The same things were measured in two ways. Each way mixes the same 9 hidden numbers, adds some noise and spreads widely along 5 directions of its own, which tell nothing about the thing.
Some things both ways: the first way, then the second way.
[-2.38 -1.33  1.54  1.57  1.06  0.69  1.88 -2.71  1.49  1.24 -0.53  0.92
 -1.00  0.17]
[ 0.51 -1.11 -0.22  1.54  0.70  1.94 -0.93 -1.63  1.66  0.28 -0.23 -1.34
 -0.97 -1.77  1.48]

[ 1.34  3.25  0.28  1.21 -0.54 -0.53 -0.41  0.03  2.38 -0.91  0.48 -0.69
  1.45 -0.68]
[-1.16  0.23  0.76 -1.02  0.63 -1.78 -0.65  1.33  0.15 -2.36  0.23  0.14
  0.41 -0.22 -1.75]

[-0.27  1.57  0.86  0.31 -1.42  0.19 -2.43 -0.30  1.41 -0.33  1.62 -0.97
 -0.24 -0.83]
[ 0.43  0.64 -0.51  0.27 -1.90 -1.12  1.12  1.21  1.17 -1.09 -0.78  1.44
  0.60  0.88  0.87]

[ 1.50 -0.38  0.15  1.45 -1.07  0.27 -2.65  1.92  3.16 -0.44 -1.20 -0.06
 -0.29 -0.76]
[-0.42  0.81 -0.12 -0.38 -0.32  1.26  1.44 -0.45  1.79  0.88 -1.48  1.66
  0.48 -1.13  0.21]

[ 0.46 -0.97  2.08  0.33  0.99  1.15 -0.49  0.37 -0.50 -2.18 -0.57  0.09
 -0.33 -1.04]
[ 0.77  0.48 -0.10 -1.02 -1.43  1.40  2.17  1.12 -2.03  1.44  0.26  2.34
  0.61  0.51 -0.28]

[ 1.12  5.71  1.29  2.27 -0.03 -1.24  1.23 -1.51  0.43  0.27  0.40  0.59
  0.73 -2.14]
[ 0.45 -1.02 -1.28 -0.03  1.71  2.20 -2.75 -1.54 -1.81  1.53  1.69 -1.30
 -1.39 -0.65  0.93]

[-2.27 -0.84 -0.38 -0.08  1.07  1.00 -0.65 -2.03 -0.17  0.63 -0.90  0.73
 -0.82 -0.18]
[-1.20 -2.50  1.06  0.34  2.28 -1.74 -2.68  0.40 -1.40 -1.66  1.99 -1.60
 -1.51 -1.33  0.12]

[-0.41  2.28  2.12  0.78  0.83 -0.81  2.11 -0.99  1.31  0.15 -0.68  0.69
 -0.51 -1.42]
[-0.39 -0.15 -0.78 -0.30 -0.50 -0.15  1.09  1.36 -0.78  0.20  0.38 -0.42
 -0.40  0.82  1.32]

[ 1.07  0.42  0.34  1.98  0.51  0.18  1.13 -1.45  1.10 -0.88 -2.12  0.92
 -0.73 -0.07]
[-0.96 -3.32  0.02  1.61  0.89 -2.07 -0.87 -0.31  1.58 -0.38 -0.38 -1.31
 -2.18 -1.77 -0.33]

[ 1.04 -0.11  0.89  1.99  0.95 -1.46  0.42 -0.81  0.60 -0.21 -2.33  2.31
 -1.90 -0.49]
[-1.31 -0.74 -0.77 -0.76  1.06 -0.20 -0.73  1.34 -1.59 -0.42 -1.58 -0.50
 -1.52 -1.15 -1.26]

[-0.53 -5.44  1.22 -1.30  0.47  3.88 -3.41  2.05 -2.70 -2.43 -1.87 -1.41
 -0.16 -0.15]
[-1.62  1.41  0.14 -1.81  0.24  2.23 -1.03  0.25  0.63  0.24  2.45  1.91
  1.91 -0.16  0.97]

[-1.63 -0.74  0.87  0.50  1.45  0.27 -1.83 -0.99  0.53  1.17  0.27  0.31
 -1.46 -0.68]
[ 0.95  1.28  1.44 -1.24 -1.13  0.66  1.95  1.12 -2.16  0.23 -2.11  0.68
 -0.12 -0.62 -1.72]

[ 1.29  2.34  2.29  1.52 -0.40  0.04  2.69 -0.92  0.31 -1.08  1.78  0.36
  0.46 -0.78]
[ 0.61 -0.07  0.36 -1.34 -1.78 -0.47 -1.34  0.31 -1.15 -3.26  0.57 -0.63
 -0.89  0.13 -0.07]

[ 2.71  2.67  0.20 -0.84 -3.20  1.01 -1.10  1.18 -1.63 -0.33 -0.58  1.17
 -0.48 -0.77]
[-0.77 -0.05 -2.67 -0.03 -0.20  0.25 -2.60 -1.07  1.69 -0.17  1.86 -0.01
 -0.24  1.40  2.76]

[-1.55  0.54  0.21  1.56 -1.40  0.34 -0.50 -0.49  1.85 -0.22 -1.14 -0.44
 -0.50 -2.56]
[-0.70 -0.56 -1.73 -0.43 -1.06 -0.26  1.00  0.38 -0.42  1.39  1.08  0.35
 -0.22  0.99  1.88]

[ 2.71  2.39  1.20 -0.17 -1.03  1.73  1.17  1.17 -0.62 -0.90 -2.30  2.33
  0.78 -0.40]
[ 0.73 -0.69 -2.92  2.18 -0.13  2.34  1.44 -2.21  1.81  4.36  1.06 -0.62
  0.32  1.20  3.44]

[ 0.71 -0.80  0.60 -0.76 -0.49  2.09 -1.57  0.95 -0.82 -0.53 -1.99  1.62
 -1.12 -0.78]
[ 0.46  1.19  0.18 -1.31 -0.52  2.24  1.57  0.76 -0.77 -0.16 -0.55  0.28
  0.15 -0.34 -1.92]

[-0.21 -5.56  1.34 -0.67  1.88  1.01  2.17  0.30 -0.75 -4.13 -1.59  1.82
 -0.89 -0.93]
[ 0.45 -3.51 -0.09  0.12 -1.48  0.53 -1.12 -0.50 -3.09  0.79  0.38 -0.17
 -0.36 -2.36  1.47]

[ 1.93 -0.15  1.60 -0.89  0.78  1.24  3.67  0.34 -0.08 -0.97 -1.53  3.45
 -1.78  0.08]
[ 0.81  0.31 -0.84 -0.34 -0.89 -1.13  1.64  0.61 -0.33  1.00 -0.16  0.18
 -0.10  1.12 -0.15]

[ 1.76  1.36  0.76  1.07 -1.47  0.37 -3.21  0.94  0.05  0.12 -1.32 -0.80
 -0.74 -0.82]
[-1.14  0.60 -0.01 -1.33 -0.64  0.21  1.63  2.22 -0.80 -0.56  1.51  2.93
 -0.09  0.99 -0.37]

[-1.60  1.99  1.16  1.40  0.67  0.56 -1.80 -2.05 -2.09  0.37  0.23 -1.28
  2.24 -1.00]
[ 0.56  0.49  0.66 -0.09 -0.21  2.77 -0.84 -0.82 -0.96 -0.02 -0.58 -1.70
  0.29 -1.06 -1.10]

[ 2.12  3.42  0.67  0.52 -0.61  0.73 -1.15  0.79  1.38  0.03 -0.07 -0.15
  0.57 -0.14]
[-0.22 -0.02 -0.91  1.13  2.05  0.86 -0.48 -1.05  1.87  1.93  2.18  1.05
  0.41  0.68  2.31]

[ 1.31 -0.98  1.20 -0.94 -1.88  2.48 -0.99  0.47 -2.86 -1.92 -1.91 -0.04
 -2.36 -0.69]
[-1.28 -0.25 -1.97 -0.64  0.22  0.59 -1.22  1.46 -0.01 -0.19  4.19  2.48
  0.00  1.96  1.31]

Other things, the second way, with their names:
(151): [ 1.66 -1.40 -0.77  0.98  0.10  1.92  2.48 -0.85  0.04  1.26  0.42 -0.50
 -1.82 -0.06  0.39]
(411): [ 1.11  0.89  0.75  0.22 -1.60  1.45  1.47 -0.39 -1.50  1.32 -2.13 -0.68
  0.54 -0.21 -2.26]
(388): [ 2.00 -0.13 -0.52 -0.41 -3.27  0.93  1.91  0.23 -1.47 -0.15 -0.26  1.17
 -0.16  0.47  2.02]
(357): [ 0.44  0.95 -0.86  1.25  0.11  0.40  3.31  0.44  0.15  3.10 -0.98  0.09
  1.07  1.16 -0.97]
(463): [-0.37  0.51 -1.31 -1.60  0.54  1.64  0.46 -0.31 -0.89  1.17  1.58  2.06
 -0.37  0.55 -1.03]
(220): [-0.69  1.58  0.76 -1.90  1.10  0.36  0.34  1.60 -2.50  0.48  0.41  1.20
  0.14  0.24 -2.20]
(328): [ 0.13  0.36 -1.92 -0.24  2.97  4.77  0.80 -0.49 -0.36  3.09  2.13  0.78
  0.64  0.08 -0.19]
(379): [ 1.55  1.25  0.23 -0.03 -1.31 -0.35  3.01  0.15 -0.21 -0.41 -1.79 -2.83
 -0.19  0.69 -2.34]
(317): [-0.05  2.76 -1.47  0.52  2.78  1.37  0.15 -2.24  3.38  3.98  0.65  1.38
  0.75  1.43  1.43]
(433): [-0.42 -1.49  0.51  2.41 -0.29 -1.21 -0.58 -1.60  1.82 -0.32 -0.24 -3.26
 -0.09 -0.98  1.79]
(201): [-2.41 -1.39 -0.12  0.59 -1.19 -2.16  0.45  0.52  1.75 -0.33  0.04  1.46
 -0.39 -0.26  1.48]
(4): [-0.19 -0.08 -0.96  0.21 -0.46 -3.60 -1.70 -1.14  1.58 -0.23  0.44 -0.70
 -1.11  1.27  2.31]
(403): [ 0.16  1.13  0.03 -0.56 -1.11  0.15  1.10  0.59  0.04 -0.03 -0.77  1.42
  0.38  0.15  1.64]
(141): [-1.20  1.37  2.33 -0.74  1.31 -1.92 -1.29 -1.27  0.94 -0.81 -0.74 -0.97
  0.84 -1.01 -2.69]
(336): [ 0.89 -1.47  1.14  0.93 -0.73 -0.97  2.05  0.67 -1.62 -1.51  1.28 -1.12
  0.05 -0.24  1.87]
(205): [-0.95  0.85 -0.26 -1.31  1.72  1.41 -0.40 -0.56  1.11  0.89  1.11  1.73
 -0.19 -0.31 -0.96]
(183): [-0.31 -0.71  0.94 -1.79 -0.23 -0.23 -1.51  0.48 -1.05 -1.75  1.92  1.22
 -0.24 -0.81 -0.51]
(190): [ 0.05 -2.87 -0.53 -0.14 -2.32 -0.08  2.30  1.14 -1.87  0.49  0.30  1.01
 -1.05 -0.77  1.62]
(179): [ 1.11  0.59 -1.49 -0.16 -1.34  0.55  2.63  1.06 -1.47  0.78  2.20  1.75
  0.41  2.72  1.00]
(475): [ 0.68 -1.28  1.03 -0.64 -0.79  0.42  1.03  1.88 -2.44 -1.97  1.85  0.67
 -0.30 -0.29  0.04]
(391): [-0.59  1.28 -1.70 -1.27  1.73  3.05 -0.42 -0.08  0.33  1.35  2.66  0.17
  0.39  0.98 -0.90]
(293): [-0.28 -0.22 -1.63  0.95  1.18  2.56 -2.35 -2.92  2.25  2.27  1.47 -1.22
 -0.04 -0.06  1.85]
(215): [-0.79 -0.20 -0.31 -0.26  0.34 -0.01 -0.33  1.19 -0.56  0.17  0.26  0.31
  0.51 -0.60 -0.12]
(491): [-0.52 -1.03 -0.49 -0.95 -0.04  0.47  0.30  2.01 -1.40 -2.44  1.29  0.46
 -0.40 -0.21 -1.12]
(405): [ 0.60  0.55  0.28 -0.79 -0.80 -1.30  0.35  1.35 -0.42 -0.24  0.00  3.19
 -0.30  0.87 -2.68]
(111): [-1.36  2.50 -0.27 -1.46  0.35 -1.40  0.41  0.04  0.42  0.54  0.20 -0.69
  1.68  1.19  1.37]
(100): [ 1.24  1.50 -0.81 -0.69 -0.32  0.32 -0.25 -1.48  0.05  1.92  2.41  1.87
  0.27  2.45  2.74]
(229): [-0.50  2.28 -1.46 -1.00  1.19 -1.61 -0.59 -0.17  2.94 -1.06  0.38  1.26
 -0.35  2.02 -1.24]
(504): [ 0.30  2.85  0.59 -1.90  0.32  2.17  0.44  0.52 -0.69 -0.42 -0.76  0.76
  1.10 -0.18 -3.07]
(55): [-0.88 -0.64  0.77 -0.55 -1.66 -1.53 -1.10  1.64 -0.57 -3.36  0.13 -0.40
 -0.31 -0.60  0.96]
(227): [ 0.07  1.33  0.16 -0.70  1.14  0.40 -0.09  0.08 -0.79  0.36  0.31 -1.21
 -1.37  0.98 -0.55]
(145): [-2.12  1.16 -1.49 -1.31  1.66  0.14 -3.22  0.79  0.07  0.42  1.37  1.27
 -0.70  0.71  1.91]
(36): [ 1.47  1.11 -1.03 -0.51 -0.90  1.00 -0.82 -1.66 -0.36  0.45 -1.72 -2.40
 -1.17  0.38 -1.06]
(398): [ 0.34 -0.58 -0.43 -0.08 -1.95 -1.29  2.79  1.30 -1.00  0.43  0.82  1.65
 -0.25  1.02  1.24]
(42): [ 0.27 -0.34 -1.03  1.21  0.97  1.24  0.17 -1.72  1.75  1.61 -1.37 -0.27
 -0.68 -0.97  0.19]
(460): [ 0.32  0.44  0.54 -0.91 -0.07  1.02  1.15  0.34 -1.98  0.74  0.24  0.99
  0.16  0.10 -2.60]
(413): [ 1.37  0.59 -0.27  0.25 -0.18  3.97  2.49 -0.73 -2.02  2.70  0.16 -1.22
  0.55  0.29 -1.58]
(362): [-1.63 -1.98 -1.06  1.17  1.37 -3.35 -1.30  0.49  0.99  1.45  1.07  0.58
 -0.68  0.16  1.75]
(60): [ 0.70 -1.04 -1.63  1.80  1.80  2.27 -0.17 -0.51  0.37  1.68  0.80 -1.08
 -0.99 -0.24  1.19]
(507): [-1.41  2.45  1.56 -1.17  1.82 -0.63 -0.34  1.20 -1.26  0.56  1.85  1.98
  1.17  1.00 -0.09]
(418): [-1.28 -3.49  0.18  1.70 -1.77 -3.78 -0.52  0.54  0.65 -1.31  1.19  0.56
 -1.03 -0.23  2.78]

Some of these things the first way, each followed by its name:
[ 2.05  3.94  0.64 -0.95 -0.18 -1.28 -1.05  1.11  0.90 -0.82 -0.43  0.33
  0.51 -1.73]	(215)
[ 4.86  1.66 -0.04  0.16 -1.00  0.82 -0.99  2.03  0.10  0.01 -2.53  3.66
 -0.39  0.90]	(42)
[ 2.64  1.54  1.06  0.17 -0.78 -0.51 -0.36  1.55  0.56 -1.58 -1.96  1.84
  0.28 -2.16]	(190)
[-1.25 -4.46  1.07 -0.43  1.48  1.66  1.67 -1.43 -1.65 -0.16 -1.43  1.43
 -2.35  1.27]	(411)
[ 2.01  0.84  1.81 -0.28  2.26  0.90 -0.68  0.87 -1.54 -1.73 -1.05  0.65
 -0.57 -0.40]	(220)
[ 1.42  2.05  0.96 -2.68 -1.67  0.44 -2.05  0.88 -1.98  1.71  0.67  3.12
 -0.79 -0.99]	(388)
[-1.52 -2.07  2.65  0.44  3.91  0.26  1.24 -1.44 -0.46  1.39  0.14 -1.02
 -1.00  1.64]	(507)
[-0.91  4.03  2.78  4.00  1.61  0.61  1.66 -3.64 -1.71 -0.87  1.86 -0.53
  1.44 -1.33]	(36)
[ 1.35 -2.06  0.79  1.75 -0.54 -0.06 -1.76  0.53 -0.07 -0.18 -1.99 -1.05
  0.09  0.53]	(201)
[ 1.41  1.41  0.22  0.36 -1.26  0.82 -5.46  1.79 -0.86 -0.95 -0.40 -1.64
 -2.08 -1.67]	(145)
[-0.27 -3.72 -0.07  1.82  1.67  1.55  1.96 -0.51  1.53 -0.77 -0.75 -0.47
  1.13  1.90]	(141)
[-3.35  0.73  0.81  2.32  0.87  3.05  0.18 -2.78  0.25 -0.88  0.23 -0.54
  1.83 -0.58]	(379)
[ 1.70  2.14  1.09  0.98 -0.84  2.29 -0.81  0.09 -1.71 -1.28 -1.26 -0.28
  0.83 -0.71]	(293)
[-0.27  1.26 -0.32 -1.96 -1.44  1.53 -4.93 -0.07 -2.36  1.75 -0.08  1.33
  0.40 -0.47]	(475)
[ 2.22  0.80  0.72  1.79 -1.66  2.01  1.25 -0.63  0.58  0.57 -0.88  2.11
 -2.17  1.45]	(229)
[-2.49  3.58 -0.64  1.03 -0.30  0.09 -3.75 -2.28  0.55  2.13 -0.54 -0.39
  1.48 -0.75]	(357)
[ 0.71  1.36  0.83  0.88 -0.02  1.24  0.95 -0.50 -0.77  0.21 -2.05  1.74
  0.62 -0.23]	(413)
[ 0.73 -0.12  1.78  2.31  1.16  1.71 -1.74 -0.93 -1.48  0.02 -1.71  0.51
  0.34  0.03]	(205)
[ 0.41  0.83  1.07  2.23 -0.47  0.00  0.18 -1.60  1.98 -1.45  1.36 -1.56
 -2.38 -0.78]	(405)
[ 0.42 -3.98  0.23 -3.20 -0.59  1.27 -1.25  1.90 -0.08  1.23 -1.61  3.11
 -3.56  0.71]	(403)
